The rows of a group lie close to one hidden flat surface of 9 dimensions, which may be shifted away from zero. Surfaces can cross.
In the rows, 128 means zero.
Some rows, each with its group after it:
[119  90 143 144 110 103  99 143 158 129  94 132 135 124] | (0)
[152 146 117 135  96 151 135 110  94 115 148  86 161 121] | (1)
[177 120 147 131 184 109 129 108 124 126 142 125  97 129] | (4)
[110  60  50 108 146 125 117 144  97 139 154 104 140 179] | (0)
[144 216  95 132 148 127 137 105 147 108 112 144 129  99] | (4)
[124 153 131 151  47 158 127 121 154  91 108 128 139  91] | (4)
[ 97 205 125 117 111  97 147  87 150 154 152 107 132  78] | (1)
[127 125 187 144 154 123  77 122 142 132 128 111 123 182] | (1)
[ 98 131 165 113 121 136 144  46 150 125 110  86 165 118] | (3)
[145 144 136  72 130 152 160 137 113 112 193  94 136 109] | (5)
[160 160 161 160 157 134 123 123 114 136 108 141 126 136] | (5)
[156  87 136  87 118 123 145 181  88 132 108 163 128  96] | (5)
[134 156 157 133 115 117 116 109 150 123 117 113 143 106] | (1)
[137 162 143 106 149 117 159  88 182  85 163 137 104 118] | (5)
[120 143 166 125 140 132 149 120 208  96 201 153  70 121] | (4)
[153 118 172 134 105 134 119 216 132 123 156 117  93 101] | (1)
[117 112 144 147  89 123 119  80 211  89  93 117 140  96] | (4)
[ 79 154 163  66 127  98 113  81 149 139 152  97 143 134] | (1)
[158 120 105 153  82 155 136 124 117  99 148  75 172 107] | (1)
[ 86 151 206 121  77 132 117  53 127 131  96 117 150 141] | (3)
[151 161 123 112 118 158 135 110  56 121 129 125 127 145] | (2)
[ 96 144 164 139 109 125  91 116 176 118  94 102 108 122] | (3)
[169  89  76 189 163 131 106 194  94 164 133  97 138 146] | (0)
[ 76 116 140 104 137 116 143 154 117 169 167 132  70 139] | (3)
[154  55  88 177 124  76 128 125 109 133 115 128 160 147] | (0)
[133  65  85 148 144 142 124  80 114 127 103 116 178 173] | (5)
[120  80 113 124  76 104 131  97 195  81  76 121 145  85] | (4)
[118 143 109 126  79 148 147  98 105 121 180  80 156 120] | (1)
[104 121 178 132 139 134 150  91 192 136 125  98 131  92] | (3)
[192  77  48 127 126 154 139 182  90 102  90 110 132  84] | (2)
[130  83 105 152  90 146 149 170 145 109 204  98 108 116] | (1)
[ 95 127 143 182 155 117  75 155 136 192 129 110 120 168] | (0)
[135 126 156  94  95 146 148  74 181  53 193 115 140 132] | (1)
[140 167 142 172 121 153 145 141 135 100 144 130  71 137] | (2)
[109 174 149 124 100 142 141 137 168 111 175 152  92 112] | (4)
[142 141 145  83 113 185  85 160 117 115 117  75 154 122] | (0)
[104 144  90 140 179 144 110  97 121 161 134  86 147 151] | (2)
[127  82 127 119  92 138 152 164 182  91 185 130  91  95] | (4)
[125 141 139 152 168  98  98 190 170 173 124  94 125  90] | (0)
[111  82 111 153 146 114 105 140 135 144 138 147 112 181] | (0)
[152  76  94  82 118 115 135 105  97 103  73 131 179 111] | (5)
[140 110 116 162 194 113 138 129 201 115 137 152  76 124] | (3)
[116 121 182 128  72 127 128  86  93 129  94 150 119 137] | (3)
[ 70  96 123 172 106 125 117 135 166 152 120 119  91 138] | (2)
[126 129 201  78  80 105 113 103 164  88 106 125 137 100] | (1)
[116 142 125  90 180 173  87 165 177 126 154  90 119 141] | (0)
[142 145  59 123 120 134 140 143  85 127 118 106 134 102] | (4)
[118 143 132 117  73 149 165 159 105  86 166 105  80 114] | (2)
[120  83  93  95 158  73 169  55 119 138  77 165 126 115] | (3)
[111  86  88  81 119 113 123 138 111 146  99 151 115 110] | (2)
[169 116 141 111 132 168 132 114  90 116 168 190 109 164] | (2)
[102  86 105 107 138  93 131 130 153 140  83 125 137 107] | (5)
[128  86 126 107  68 105 158 162 117  97 130 153  84  98] | (5)
[176  95  91 168 141 170 104 143  95 139  99 114 157 130] | (2)
[142 101 132 179 155 124  98 198 195 136 104 108 128  93] | (0)
[ 89 113 159 126  94 108 112 158 151 147  88 118  98 100] | (3)
[116 111 156 197  78 126 110 151 184 131  88 139 101  97] | (4)
[172  73 128 153 177 191 132 169 123 124 182 126 151 160] | (5)
[120 107 140 179 118 140 130 184 150 141 155  94  96 107] | (5)
[108  84 111 113 112 149 149 175 147 117 184 132  73 122] | (2)
[153 121 146 124 110  84 145 158  97 151 146  86 170  97] | (0)
[147 123 131 199 101 153 123 104 189  89 124 133 126 124] | (4)
[135 151 114  77 147 105 133 116  76 135 161 125 121 140] | (1)
[137 107 113 126 116 117 129  89  95 126  57 100 162 111] | (3)
[139 124  86 131 107 121 151 141  28 141 150 119 101 152] | (5)
[161  61  82 146 148  72 144 149 151 121 147 126 148 112] | (0)
[102 135 124 165 134 151  96 184 134 141 155  82  87 155] | (3)
[120 134 172  97  76 147 129  98 138  94 134 119 122 129] | (3)
[ 80  95 123  92 132 108 123 118 150 157 139 174  84 142] | (2)
[173 132 110 211 133 164 132 127  98 114 128  95 137 150] | (5)
[123 112  63  83 122 131 146 177  67 137 141 106 104 111] | (2)
[ 88 109 116 194  41 146 112 131 178 120  86 117 133 106] | (4)

New rows, each followed by its group:
[108 190 134 125 110 106 141 160  98 174 158 129  92  92] | (1)
[122 124 140  62 132 141  94 124 190  90  90 138 130 115] | (0)
[ 94 127  97 115  99 121 163 149 142  98 154 104  72 116] | (2)
[ 92 163 143 160 130 144 123  91 178 125 166 112 117 140] | (4)
[139 175  86 110 148 108 132  96  92 139 107 132 127 129] | (4)
[ 98 140 118 200  92 131 107 109 133 149 104 147 110 150] | (4)
[165 115 159  98 145 139 132  93 149  99 156  53 157 100] | (4)
[110  78 149 137  85 134 123 149 128 136 149  79 121 110] | (4)
[127 115 162 167 144 111 118 125 158 135 162 149 118 160] | (0)
[120 153  99 133  68 144 151 149  98 104 160 185  85 130] | (4)
[115 166 131 163 127 139 109 130 147 139  76  70 135  98] | (2)
[132 118 152 156  93  91 107 190  98 181  99  67 173  91] | (0)
[146 101 142 118 115 129 146 144 113 115 131 164 108 125] | (5)
[ 93 134 112 102 153 121 126  83 135 145 175  85 130 147] | (4)
[128  92 155 134 164 177 107 179 116 177 137  88 172 137] | (5)
[161 120 118  99 157  98 125 158 112 117 132 140 106 121] | (1)
[111  98 190 119 132  79 121  97 177 134 137 152  80 119] | (4)
[111 114 119  92 144 105 117 117 196 129  87 150 120  80] | (2)
[133 111  67 128 107  80 169 143 131  97 119 129  78  87] | (5)
[133 116 162 101 122 152 113  64 142 110 141 184 130 155] | (2)
[133 167 146 170  92 149 119 168 154 128 112 124 110  82] | (4)
[ 66 100 108 119 133 114 116 148 124 172 137 144  81 139] | (2)
[103 155 213 189 145 147 126 106 172 164 134 122 105 131] | (3)
[163 110 151 180 138 151 155 161  73 154 134 137  95 127] | (3)
[ 93 117 174  92 103 113 157 115  97 150 137 142 100 117] | (3)
[108 198  85 135  74 153 145 157 157 111 128 144 116  78] | (4)
[ 85  93  74 172 103 154 131 110 169 121 169  96 135 149] | (4)
[100 112 115  93  88 123 129  95 132 115 152  74 165 123] | (1)
[125  70  73 108 157 107 133 114 126 137 131 199  86 158] | (2)
[161  69 142 149 138 180 131 182 110 135 139 115 162 134] | (5)
[ 94 103 157  56  98 146 113 121 108 150 158 161 124 134] | (2)
[159 112  96  94  98 127 116 127  80 110 102  76 172 112] | (1)
[ 89  60 135 159  72 149  77 126 132 137 107  82 164 162] | (0)
[ 94 144 169  60  90 105 120  91 173 104 134 106 145  98] | (1)
[129  83 127  66 121 113 137  66 150  91  87 138 175 116] | (5)
[ 85 112 107 129  49 112 142 124 118 102  74 107 104 112] | (2)
[135 119  89 169 179 127 124 142 176 136 154  90 108 116] | (4)
[147 110 155 106  66 125 101 154  81 125  95 112 165 109] | (0)
[173 128  88 145 173 119 143  67 141  87 151 164 109 159] | (4)
[101 167 157 105  93 154 140 104  95 121 170 125 100 158] | (2)
[ 89 120 115 169 137 104  98 105  99 156 105 156  86 202] | (3)
[153 183 188 117 100 114  99 121  95 130  84 127 140 113] | (1)
[126 107 113 107  89 163 119 201  98 150 117  72 139  72] | (2)
[155 133 127  70 149 163 113 105 126  77 161 145 133 171] | (0)
[130 130 134  96 164  79 120 140 176 118 115 140 102 103] | (1)
[ 96 107  93 130 108 123 105 192  67 162 121  99  94 152] | (3)
[189 125 157 151 147 142 139 144 161  92 106 161 126 101] | (5)
[158 165 142 100 142 122 129  53 153  78 131 117 164 126] | (1)
[ 87 166 184 154  87 139  70 121 146 119 113 122  97 174] | (3)
[131 133 139 157  66 144 126 145 103 134 141 102 133 110] | (1)
[134 108 131 120 112 120  97 131 131 128  91 114 154 125] | (0)
[ 98 127 104 106 123 102 115 118  94 135 113 140  94 161] | (3)
[116  97 129 127 112 120 116 108 112 140 130  85 137 127] | (4)
[114 136 121 138  93 137 163 173 145  87 162 115  61 112] | (2)
[108 146 142 126 109 124 146 114 108 116 159 175  59 166] | (2)
[118  93 145  72 102 101 132 121 141  93 139 139 115 133] | (1)
[167 137 130  77 136 117 149 117  67 118 150 148  99 133] | (4)
[151  94 154  91 121 107 146 105 123 103 157 160  87 128] | (4)
[142 144 152 144 142 125 141 184 144 136 138 129  86  89] | (5)
[114 128 150  70  71 100 139 158  78 137 162 147  92 116] | (1)
[ 75 101  79 121  88 125 150 128 187 109 170 150  93 122] | (4)
[103 123 107  87 212 118 152 111 158 130 195 122 113 150] | (5)
[154 100 123 150 127 120 102 123 168 102  85 119 165 119] | (0)
[ 65 120 118 150  71 108 117  91 106 169 134 103 140 149] | (1)
[130  96 164 139  66 131 111 116 103 122 128 107 170 144] | (0)
[106  77 138 224 115 161 123 104 108 166 134  96 132 177] | (3)
[ 71 108  50 127  67 119 141 119 144 117 131 140 120 125] | (4)
[141 121 154 180 162 143 157 141  96 179 122 111 112 104] | (3)
[186  99 126 124 135 116 122 115 142  72 107 188 121 137] | (0)
[ 98 138 153 116 114 141 122 167  99 144 171 117  79 149] | (3)
[142 104 131 103 127 124 163 132  91 131 113 124 123  89] | (3)
[ 89  72  90 147  86 137 142 118 187  98 156 136 109 138] | (4)
[122  98 153 155  81 101 111 110 127 130  98 171  98 132] | (4)
[115 142 124 149 131 146 105 180  98 147 141 105  85 153] | (3)
[102 134 134  94  87  99 119 187 140 152  93  96 111  46] | (4)
[123 124 102  86 149 139 103 125  84 135 146  97 150 164] | (0)
[120  86 108 121 102 140 141 118  92 137 110  76 152 118] | (3)
[181  84 154  75 130 113 134  77  83 107 146 114 127 141] | (4)
[129 116  98 132 125 118 139 186 127 129  97 133  85  88] | (2)
[136 147 105  73 161 122 162 166 106 126 173 107 109  95] | (5)
[117  83 115 170 138  88 118 127 173 139 127 107 151 132] | (0)
[136 136  70 119 163 105 146  98 161 111 149 102 134 105] | (1)
[ 76  90 141 152  46 135 126 141 129 137 167 101 122 127] | (1)
[133 104  34 160 117 134 140 134 166  96 124 117 130 107] | (4)
[122 193 152  76 114 102 132 116 139 131 123 101 140  68] | (1)
[152 167 131 147 168 123 140 119  87 143 139 158  99 147] | (5)
[149 138 198 147  92 134 126 115 120 115 153 155  93 140] | (4)
[143 125 158 120 134 105 113 109 134 110 125 153 116 147] | (1)
[ 92 108 180 185 118 140 134 148 104 191 133 121  92 143] | (3)
[106 155 138 152 129 169 100 165 131 140 145  44 129 133] | (3)
[107 135  60 133 117  98 130 100 140 133  90 145 124 117] | (4)
[135  51 111 147  91 168 111 131 104 131 137 145 134 161] | (2)
[103  83 122 143 121  78 121 144 164 149 105 152  79  99] | (4)
[154  88 121 169 139 118 113 110 191 108  87  87 144  93] | (4)
[182 139 155 146 148 137 117 102 152  83 130 129 131 139] | (1)
[113 106 151 125 171  98 115 116 158 159 140  86 106 121] | (4)
[ 89 134 126  83 136 113 106 144 142 164 134  39 174 101] | (0)
[ 67  74 157 124  95  90 134 131 161 164  92 137  95  93] | (3)
[143 147 167  48 112 118 150 134 145  87 187 135 111 105] | (1)
[169 143 151 110 146 116 130 125 114  97 160 163 101 145] | (1)
[ 82 131 151 135 140 125 119  93 165 137 134 118 110 156] | (3)
[107 157 126 137 131 102 135 140 139 150 142 175  75 126] | (4)
[153 110 133 163 113 111 123 164 107 129 132 158  92 136] | (1)
[ 86 133  80 145  95  86 146  70 160 143 127 135 129 103] | (1)
[132  75 140 153 147 119 149 127 172 115 133 179  99 144] | (5)
